There are 9 hidden switches. A switch that is on adds its own fixed numbers to the row, and there is some noise. The rows also spread widely along 14 directions, which tell nothing about the answers.
(in the rows, 128 means zero)
Known rows, each followed by its switches (1 for on, 0 for off):
[ 95 106 122  88 168  61  66  94 151 167 104 106 116 127 136 141 155 133
 104  90 156 113 190 204 172  53  83 116 155 108 151 153 153 171 179] => 0 1 0 0 0 0 0 1 0
[118 141 181 112 150 117 108 130 106 135 173  82 126 109 107 137  88 151
 142 103 169 196 161  92 135  53  88 133 136 150  98 100 174 125 113] => 1 1 0 0 1 1 1 1 1
[164 131 125 115 204 162 130 120 187 179 133 154 120  59 115  81 139 145
 109 183 131 143 124 174 177 140  75 135 154  91 107 141 119 133 134] => 0 1 0 0 0 1 1 1 0
[119 125 122 152 178  93 101 108 186 153 116 126  89 185 125 148  99 141
  79 129 149 132 179 148 106 128  94 118 161  80 134 124 150 112 136] => 0 1 1 0 0 0 1 0 0
[123 171 124 123 187 133  93  98 159  71  82 125 104  98 154 166 106 119
 122 133 143 103 120  83 126 130  84 148 131  64 129 124 143 161 155] => 0 1 1 1 1 1 1 0 1
[156 149 132  94 138 175 141 148 166 127 150 122 109  79 104 139 146 137
 118 127 148 175  82 118  91 110 121 104 131 119  74 149 157 152 144] => 0 0 0 0 0 1 0 1 1
[104 134 127 142 174  76  79 108 139 140 134 156 124 174 128 115 104 114
  81 139 168 142 191 129 126 113  97 144 142 118 129 109 140 118 109] => 1 0 1 0 0 1 1 0 1
[139 119 128 107 191 135 115 123 134 139 162 128 106 129 113 167 122 147
 140 112 122 151 156 105 121 132  86 148 126 134 110 107 113 137 130] => 1 0 1 1 1 1 0 1 1
[168 156 165 145 160 150 163 135 127 143 164 146 110  80  87  55  99 171
 108 193 117 128 103 151 202 159  98 152 142  79 134 133 101 120 145] => 1 1 0 0 0 1 1 1 0
[128 160 141 132 161 143 158 135  97 127 155 130 112 134  60 135  96 151
 136 133 138 155 109 109 105 160 148 145 110 142  89  94 120 124 140] => 0 1 0 0 0 1 0 1 0
[133 127 116 126 114 122  74 127 177 104 166 195 113  99 143 103 147 102
  42 158 157 150 136 137 106  86 108 151 173  99 116 135 176 144 143] => 1 0 1 1 0 0 0 1 0
[ 99 173 141 177  77  73 139 112 141  97 119 159 123 171  99 129  72 134
  95  79 143 149 165 148  62  55 139 171 137 154 132  58 150 137 139] => 0 1 0 0 0 1 0 1 0
[138 130 158 138 235  87 123 129 126 156 109 138 123 119  70 117  74 139
 103 170 119 158 105 104 174 178  85 126 126 129 106 121 123 109 100] => 1 1 1 1 0 0 0 1 0
[190 137 177 149  95 113 169 157 145  93 110 151 128 170  89 121  87 144
  60 140 140 156 101  77  97 161 145 134 121 124 134 104 105 119  76] => 1 1 1 1 1 1 0 0 0
[162  81 173 123 136 144 122 106 168 167 174  82  90 145 115 136  99 175
  82 133 221 137 191 100 182 119 117 106 182  47 153 141 144  84  86] => 0 1 0 0 0 1 0 0 0
[147 112 103 135 136  91 138 135 181 151 110 179 118 130 113 154 146 128
 106 116  57 148 140 164  98 126  91 164 135 130 132 103 137 157 164] => 1 1 0 0 0 0 1 1 0
[132 119 139 113 181 130 107 113  82 115 181 124  81 106 112 161 106 173
 150 146  85 105 141  98 187 176  89 191 125  78 150 127 114 132 189] => 0 1 1 1 1 1 0 1 1
[160 139 152 134 161 149 148 114 152 181 136  99 132 122 142  78 113 187
 147 129 121 123 175 185 189 107  77 118 154 124 155 122  72 126 111] => 0 0 0 1 1 0 1 0 1
[129 167 141 103 163 109  95 147 137 124 141 140 106 133 113 117 127 143
  99 131 112 154 117 159  77  87  97 125 121 150  79 146 127 154 167] => 0 1 0 0 1 1 1 0 1
[164 133 134 152 129 124 153 126 177 121  90 165 152  53 122 118 111 121
 116 142  87 181 124 112 145 113  74 169 137 140 122  86 159 139 105] => 1 1 1 1 0 0 1 0 1
[130 179 125 141  71 114 185 154  85 133 113 102 192 133 122  95 150 141
 171 117 141 184 166 179 111 104 147 135  87 188 139  78 169 172 177] => 1 0 1 1 0 1 1 1 0
[140 127 146  83 212 109  91 120 135 162 125 137  98  82  83  79 138 146
  73 175 151 132 108 174 200 136  87 110 160  91 114 161 139 152 160] => 0 1 1 0 1 0 1 1 0
[142 129 168 107 239 172  77 130 121 169 222 127 135  52 138  75 110 146
 146 191 143 184 152 111 195 108  41 147 143 145  78 142 111  91  74] => 1 0 1 1 0 1 1 1 1
[106 194  91 164 144 101 119 102 155  95  48 118 143 149 178 133 114 114
 135 155 155  90 162 152 119 145 114 140 108  69 170 117 160 166 195] => 0 1 1 1 0 1 0 0 0
[166 127 171 130 137 103 130 178 144 130 153 105  93 184 121 145 104 175
 107 139  80 154 113 112 102 145  94 108 112 113 126 180 112 112 140] => 1 0 1 0 0 1 0 0 1
[155  85 128  82 145 106 112 116 136 140 114 118  85 159 120 156 177 159
  91 110 105  72 156 166 173 158 109 126 148  65 180 158  85 168 181] => 0 1 1 0 1 0 1 0 0
[150 152 132 138 108 149 162 118 149 131  99 104 152 102 138 108 131 126
 148 130 147 140 146 142 145 105 114 115 130 121 147 107 140 145 113] => 1 0 1 0 0 0 0 0 0
[141 187 123 106 211 176 129 146 151 167 125 106 148 116 132  67 152 138
 138 185 161 151 133 191 124 146  97  81  91 134  87 154  93 162 151] => 1 1 1 0 0 1 0 1 1

New rows. What belongs after each?
[143 100 183  85 103 105  90 153  96 136 211 130  92 117  79 118 118 164
  77 106 130 184 121 123 125  55 118 120 161 162  91 159 156 120 126] => 0 0 0 0 1 0 0 0 1
[149 134 120 104 159 122 132 119 146 133  98 144 137 107 110 117 153 110
 100 152 173 118 110 129 159 153 128 118 127  93 131 135 122 160 128] => 1 0 0 0 0 1 0 1 0
[121 158 189 113 117 102 125 119  49  82 148 101 114 102  97 126  88 164
 149 105 110 118 119  98 179  94 113 172 123 130 142 118 117 144 157] => 0 1 0 0 1 1 1 0 1
[142 158 149 132  82 143 157 132 116  86 122  76 124 123 129 159 121 152
 147 101 151 139 149 101 125 113 132 133 107 107 151 119 157 157 172] => 1 1 1 1 0 1 0 0 1
[119 152 145 109 203 168  96 119 104 115 171 123 111 105 119 114 121 130
 133 159 125 119 121 110 147 145  97 133 117 122  95 141  78 131 131] => 1 1 1 0 0 0 0 0 1
[159 153 123 117 159 155 121 129 185  98 127 156  75  86 118 127 132 146
  81 146 117 116  80 135 119 137  95 133 148  79 112 166 119 147 165] => 0 0 1 1 0 1 0 0 1
[143 133 116 102 150 126 120 125 167 144 101 113 150 128 157 140 159 125
 142 115 141 137 151 146 119 107 104 116 112 124 127 138 121 166 129] => 0 0 0 0 0 1 0 1 1
[ 93 188 110 139 232 106  96 104 143 131  63  73 121 144 158 149 105 135
 153 149 159  98 154 141 148 151  83 108 104  74 130 144 136 155 188] => 0 1 0 1 0 1 1 0 1
[162 216 166 157 106 164 171 187 137  78 119  69 139 172 180 140 109 170
 189 117  50 141  98 116  53 118  91 109  67 153 120 150  63 150 150] => 1 0 1 1 0 1 1 0 1
[174 133 193  93 135 180 149 141 137 115 146  60 133  52 141 144 125 161
 184 102 107 153 107  86 182  76  72 123 120 126 122 153  97 145 100] => 1 1 0 0 0 1 0 1 1
[130 185 140 133 112 124 141 150  92 110 105 110 176  89 122  79 123 126
 128 171 170 185 127 136 133 123 139 130  93 153 105 113 195 158 169] => 0 1 1 1 0 1 1 0 1
[105 154 108 121 182  99 103 130  85 114 132 145 104  96  95 146 120 132
 135 150  79 127 105 129 144 157  95 159 112 128 110 136 153 152 208] => 1 0 1 1 0 0 0 0 1
[ 93 189 138 126 189 108  75 116 115 104 114 100 112 152 145 128 100 120
 125 150 148 105 123 124 113 110 101 104 117 103 110 148 118 148 157] => 1 1 0 0 1 0 0 0 0
[127 154 123 166 176  98  93 107 185 131 130 176 110 158 142  97  97 124
  51 170 176 116 162 134 122 126  96 141 165  77 129 123 129 105 113] => 1 0 0 1 0 1 1 0 0
[132 158 109 163 108 122 160 138 118  88 114 174 143 150 114 174 104 123
 148 105  53 164 124  94  49 150 133 191  98 182 109  39 119 143 142] => 0 1 0 1 1 0 1 0 1
[145 146 155 171 125 132 145 129 125 106 157 133 108 164 131 119  88 164
 123 137  89 103 140 117 132 144 103 154 135 110 156 120  70 107 124] => 1 0 1 1 0 0 0 0 0
[129 134 160 130  87  70 139 124  95 123  89 117 173 115 109 115 111 124
 134 115 141 173 161 132 154  85 126 155 111 170 147  93 173 145 117] => 0 1 1 0 0 1 0 0 0
[130 137 140 120 133 137 107 110 113  61 141 147  83 126  99 152 129 125
  70 127 142  79 102  90 138 151 138 152 145  80 138 135  92 147 157] => 1 1 1 1 0 0 0 0 0
[128 173 143 153 189  98  69 136 192 129 115 148 121 108 162  90  78 129
  80 198 131 165 133 144 114  94  53 130 136 106 100 163 174 115 136] => 0 1 1 1 0 1 0 0 1
[100 172  96 129 211 124 102 123 158 154 133 129  97 108 116 140 128 136
 141 143 109 162 158 174  89 109  64 133 118 127  84 128 167 148 201] => 1 1 1 0 0 1 1 0 1
[ 92 150 139 111 139 120  93 100  50  67 132  75 132 140 160 174 135 132
 178 113 143  64 161  91 176 145 126 168  97  90 172 128 104 164 189] => 0 1 1 1 0 1 0 1 0
[165 152 150 121 143 132 142 125 175  68  53 134 139  75 143 156 123 121
 129 112  86 120  85  94 142 122  80 161 115 112 140 123  99 178 120] => 0 1 1 1 0 1 1 1 1
[157 127 154 102 165 122 111 140 139 126 127 113 129 155 149 110 145 154
 106 136 128  99 133 148 161 148 101 116 116 110 148 175  47 151 128] => 0 0 1 1 0 1 0 1 1
[134 130 162 121 193  89  91 123 161 119 156 182  66 117  66 131  71 150
  55 125 113 150 103 111 115 102  81 161 167 114  86 121 126 118 118] => 0 1 0 0 1 1 1 1 1
[146 118 152 125 141 103 144 121 121 154  83  82 151 151 115 107 111 146
 111 154 190 129 151 122 197 167 141  94 126  82 161 136 148 134 119] => 0 1 0 0 0 0 0 0 1
[176 139 137 148 142 175 174 133 215 134 121 141  98 140  79 137 103 142
  71 133 183 174 120 104  70 154 139 106 148 102  94 101 142 106  83] => 0 1 1 0 0 1 0 0 0
[139 109 148 103 136  75  76 147 151 115 132 122  72 153 128 157 122 146
  71 130 103 127 109 126 124 114  95 108 148  73 131 209 164 137 176] => 0 0 1 0 0 0 0 0 1
[156 159 142 139 134 103 111 151 141  87 118 182 135 138 148  96 111 129
  86 177  91 127 103 125 110 152 103 169 107 112 134 130 103 149 148] => 0 1 1 1 1 1 0 1 1
[127 116 145  79 165  88  79 123 121 109 120 158 121  77  95 144 133 114
  88 112 120 145  93 117 146  84 100 146 145 151  99 132 143 164 133] => 0 1 0 1 1 0 0 1 0
[155 147 125  78 207 157 112 117 138 156 115 139 135  44 117  75 158 119
 118 193 160 143 123 151 194 142  84 122 123 108 106 145 130 162 136] => 1 1 1 0 1 1 0 0 1
[123 159 150  76 165 113  80 148  89  78 126 147 129  82  96 119 130 102
  93 137 141 159  55  99 116 109 122 124 117 163  73 146 140 171 134] => 0 0 1 1 1 0 0 1 1
[149 180 153 152 126  76 160 137 126 121  48 154 157 122  97  63  91 134
  99 160 107 144  96 164 147 131 114 133 119 143 138  99 135 156 128] => 0 1 1 0 1 0 1 0 0
[146 130 152 105 147  89 159 101 130 123  77 149 111 121  42 134 114 150
  92  62 126 120 125 143 147 113 127 152 141 146 135  84  84 165 119] => 0 1 0 0 1 1 1 0 1
[127 201 102 136 131  93 150 124 154  55  20 134 111 162 105 166 124 108
  83 110 154  79  67 109  77 166 154 108 102  77 135 137 126 195 191] => 1 0 0 1 0 1 0 0 1
[144  86 139 109 152 134  85 135 160 137 195 136  74 103 126 170 131 145
 101 137  91 154 144 105 132 109  73 150 158  91 118 157 154 110 151] => 1 1 1 0 0 0 0 0 0
[136 117 132 115 166 189 133 135 100 154 213 120 143 110 107 123 141 133
 149 156 169 199 175  88 128 155 125 150 112 146  85  78 151 116 109] => 1 1 1 0 0 1 1 1 1
[164 152 136 120 128 112 145 169 164 159 125 143 124 100  89  92 121 158
  91 147 131 218 108 174  88  99 105 114 130 155  87 131 200 147 160] => 0 0 1 1 1 1 0 1 1
[184 120 143 118 117 152 177 148 160 168 145  91  81  94  88 129 131 198
 123 143 109 154 121 162 160 143 107 117 141  74 135 166 165 135 199] => 0 1 0 0 0 1 0 0 1
[121 176 132 136  51  98 157 152  75  47  86 124 182 149 134 183 123 102
 167  77 104 160 107  65  52 111 167 163  66 200 119  78 144 171 140] => 0 0 0 1 0 1 0 0 1
[125 113 142 141 131  58  75 144 134 120 150 157 122 212 153 148 108 131
  79 140 104 142 177 112  95 128 108 161 122 118 135 133 128 116 133] => 0 1 0 0 0 1 1 0 1
[148 123 162 118 184 109 124 130 158 137 106 107 109 111 103 155  94 140
 115 132 129 150 111  88 148 123  80 121 132 106 111 146 132 116 100] => 1 1 0 0 0 1 0 0 0
[163  89 128  97 152 126 144 149 124 146 134 118 111 146  93 155 159 156
 108 126 113 135 120 124 151 194 128 119 126 108 133 145 115 149 159] => 0 0 1 1 0 0 1 1 1
[186 114 146 141 135 117 137 184 193 141 124 126 131 185 156 153 125 148
 106 153  82 172 134 112  79 164  93 116 103 115 129 149 116 124 118] => 1 1 1 1 0 1 0 1 0
[111 144 144 145 133  70 108 114 117 121 122 127 112 192 122 104  98 153
  91 125 143  91 159 164 155 126 121 130 142  91 171 135 106 143 156] => 0 0 1 0 0 0 0 1 1
[129 167 111 123 162 144 152 103 141 140  72  86 146 116 128 127 156 136
 144 122 189 109 164 167 157 135 124 102 114 102 143 114 125 176 167] => 1 1 0 1 0 1 1 0 0
[157 102 175  92 138  98 120 140 112 130  86  80 168 126 138 146 134 127
 140 118 121 144 128  99 177 122 105 108 104 146 145 152 107 143  81] => 0 1 1 0 0 0 0 0 0
[211  92 148 114 153 168 177 146 204 154 147 148  67  98  44 131 130 182
  43 138 144 167  97 126 140 184 124 119 168  70 108 141 136 123 136] => 0 1 1 1 0 1 1 1 1
[157 196 115 135  87 122 167 156 148  69  58 156 146 147 123 114 144 121
  93 131 113 124  71 149  60 154 156 121  88 139 123 133 111 190 178] => 0 0 1 1 0 1 0 0 1
[171 112 133 127 180 111 134 134 127 161 131 200 170  89  95  61 126 116
  84 217 141 177 137 121 191 191 103 174 126 132 123  83 139 123  89] => 1 1 1 1 1 1 1 1 0
[129 138 119 111 123 116  94 123 144 118 108 125 143 141 178 135 148 112
 128 137 124 128 163 143 109 101 102 133 122 121 142 126 138 159 142] => 0 1 1 0 1 0 0 0 0
[141 147  84 110 208 154 167  98 162 167  48  86 127  73 116 158 155 142
 190 136 123 122 150 160 178 176  88 124 107  82 141 114 152 175 190] => 0 1 1 0 0 1 1 0 1
[104 117 148  88 159 117  35 115  93 117 182 108 119 189 167 128 148 128
  85 128 196 107 189 123 130 101 124 110 139 116 129 157  97 142 128] => 0 0 1 1 1 0 0 0 1
[146 101 169  72 147 130  65 150 131 115 180 136 112 123 128 118 152 129
  64 140 146 153 122 110 134  98 108 118 149 120 101 161 125 146 117] => 0 1 1 0 1 0 1 1 1
[135 165 155 130 124 157 110 138 134  76 205 138  75 112 128 153  93 171
 131 100  69 142 121 114  72  74  86 184 133 138 103 123 105 135 174] => 0 1 1 1 1 1 0 1 1
[178  93 179 111  53  96 174 143  93  96 138 123 115 137  85 160 124 169
 124  82  82 115 105  92 167 137 145 171 130 111 178 126  95 142 131] => 0 0 0 0 0 1 0 1 0
[131 119 129 131 192  95 114 133 127 141 151 172 111 133  76 131 114 135
  82 156 126 165 141 121 129 166 105 164 130 133 102 101 138 121 139] => 1 1 1 1 0 1 1 1 0
[128 135 124 132 143 116 127 121 157 116  84  56  90 177 142 200 118 143
 131 113 155 100 139  98 119 155 128  83 129  40 155 160 166 143 175] => 0 1 0 0 0 0 0 0 0
[178  97 128  94 140 144 142 131 166 157 137 129  97  85 101 146 167 160
  98 127 120 132 137 155 165 135 104 130 145  98 135 155 125 149 169] => 1 1 0 1 0 1 0 0 0
[149 155 195 109 108 140 129 132 107 110 168  65 103 104 111 108 105 182
 114 119 185 131 132 124 177  71 111 110 146  87 143 151 135 145 152] => 1 1 0 1 1 1 0 1 0
[157 143 169 109 112 132 143 138 111 123 140 139 140 145  89  82 132 147
  87 121 158 152 137 147 122 116 145 130 126 166 119 100  82 141  97] => 0 1 1 0 1 1 1 0 0
[110 150 137 128 177  50  75 141 137 123  84 145 147 177 126 129 103  89
  77 150 153 173 139 111  87 116 103 110 118 148 100 115 168 139 103] => 1 1 1 0 1 0 1 0 0
[118 128 172 123 125 103 104 157  83 118 206 155 116 171  74 122 107 142
  88 107 104 184 138 125  76  97 129 153 120 200  82 105 103 120 125] => 1 1 1 0 0 0 0 1 1
[160 150 110 116 169 149 152 123 167 157 118 155 118  76 103 109 137 143
 128 161 115 141 114 168 138 143 101 143 129 104 117 113 135 156 163] => 0 1 0 0 1 1 0 1 0
[143 122 139 127 154  94 107 150 133 153 142 123 145 148 137 140  96 131
 136 153 134 206 155  95 111 125  94 134 115 136 110 111 194 111 109] => 0 0 1 0 1 1 0 1 1
[141 139 155 104 166 152 132 110 124 158 156 127 129 127  97  81 140 152
 112 119 163 124 161 173 157 105 111 121 137 153 122 122  48 134  96] => 1 0 1 0 0 1 0 0 0
[104 141 160  85 134 159  88  99  92  87 153 105 145  93 120 125 153 101
 120  87 199 145 159  97 139  58 131 133 134 166  98  98 109 162  90] => 1 1 1 0 0 0 1 0 1
[187 133 161 115 148 204 149 148 180 106 149 105 126 142 164 168 126 147
 150 125 109 146 115  56  90 149  99 125 112 104 114 120  61 129  71] => 0 1 0 0 1 1 1 1 1
[155 123 111 137 187  99 134 138 196 180  71  90 133 193 157 151 124 151
 129 151 130 140 177 155 120 179  90  93 103  78 155 147 138 141 151] => 0 1 1 0 0 1 0 1 1
[144 153 125 143 203 145 149 101 176 172 102 129 149 102 116  95 111 140
 133 151 166 138 163 163 164 133  91 129 132 120 124  97 100 135 106] => 1 1 0 1 0 1 0 1 0
[ 90 205 107 115 170 120  57 111 118  55 105 152 125 143 175 116 139  95
  98 159 165  86 130 127  94 130 119 147 107  96 116 136 120 183 190] => 0 1 1 1 1 1 1 0 1
[ 90 148 149  96 176  40  87 112  67 130 101 156 166 129  86  90 136 101
 100 120 149 133 153 162 165  87 118 154 108 195 111 108 102 164 124] => 1 1 0 0 0 1 1 0 0
[ 94 163 123 130 187 114 105 113  87 121 129 149 157 168 122 103 113 112
 129 156 152 125 163 136 118 163 131 157  92 153 111  89  85 144 129] => 0 1 1 0 0 1 0 1 1
[128 138 110  98 174  91 123 142 110 118  83 121 120 126  90 172 137 111
 120 154 144 143  77  92 119 183 142 109 101 104  96 151 184 155 167] => 0 0 0 0 0 1 0 0 0
[112 118 132  96 122 115  51 132  95 119 173 124 168 105 205 121 167 111
 150 140 108 152 179 137 144  69  86 161 114 169 126 151 136 150 145] => 0 0 1 1 0 0 0 0 1
[151  70 117  44 159  72  55 152 112 128  79 128 176 128 195 158 223  80
 121 165  81 102 115 121 184 168 104 121  85 112 155 208 111 197 162] => 0 1 0 0 0 0 0 1 0
[161 121 171 115 130 160 117 127 132 121 188 110 115 142 155 117 124 163
 127 135 129 117 171 112 155 120  91 146 133  91 159 129  71 130 112] => 1 1 1 0 1 1 0 1 1
[158 117  96 129 106 173 174 125  96 121 141 151 151  88 119 128 162 135
 158 156 102 137 138 114 168 202 146 178 116 119 149  82 137 148 163] => 0 0 1 1 0 0 1 0 1
[162 153 171 117 178 132 123 142 141 112 112 137 119 136 109  99 106 152
  88 138 107 126  96 129 131 138  95 121 126 142 110 137  48 142  96] => 0 1 1 1 1 0 1 0 1
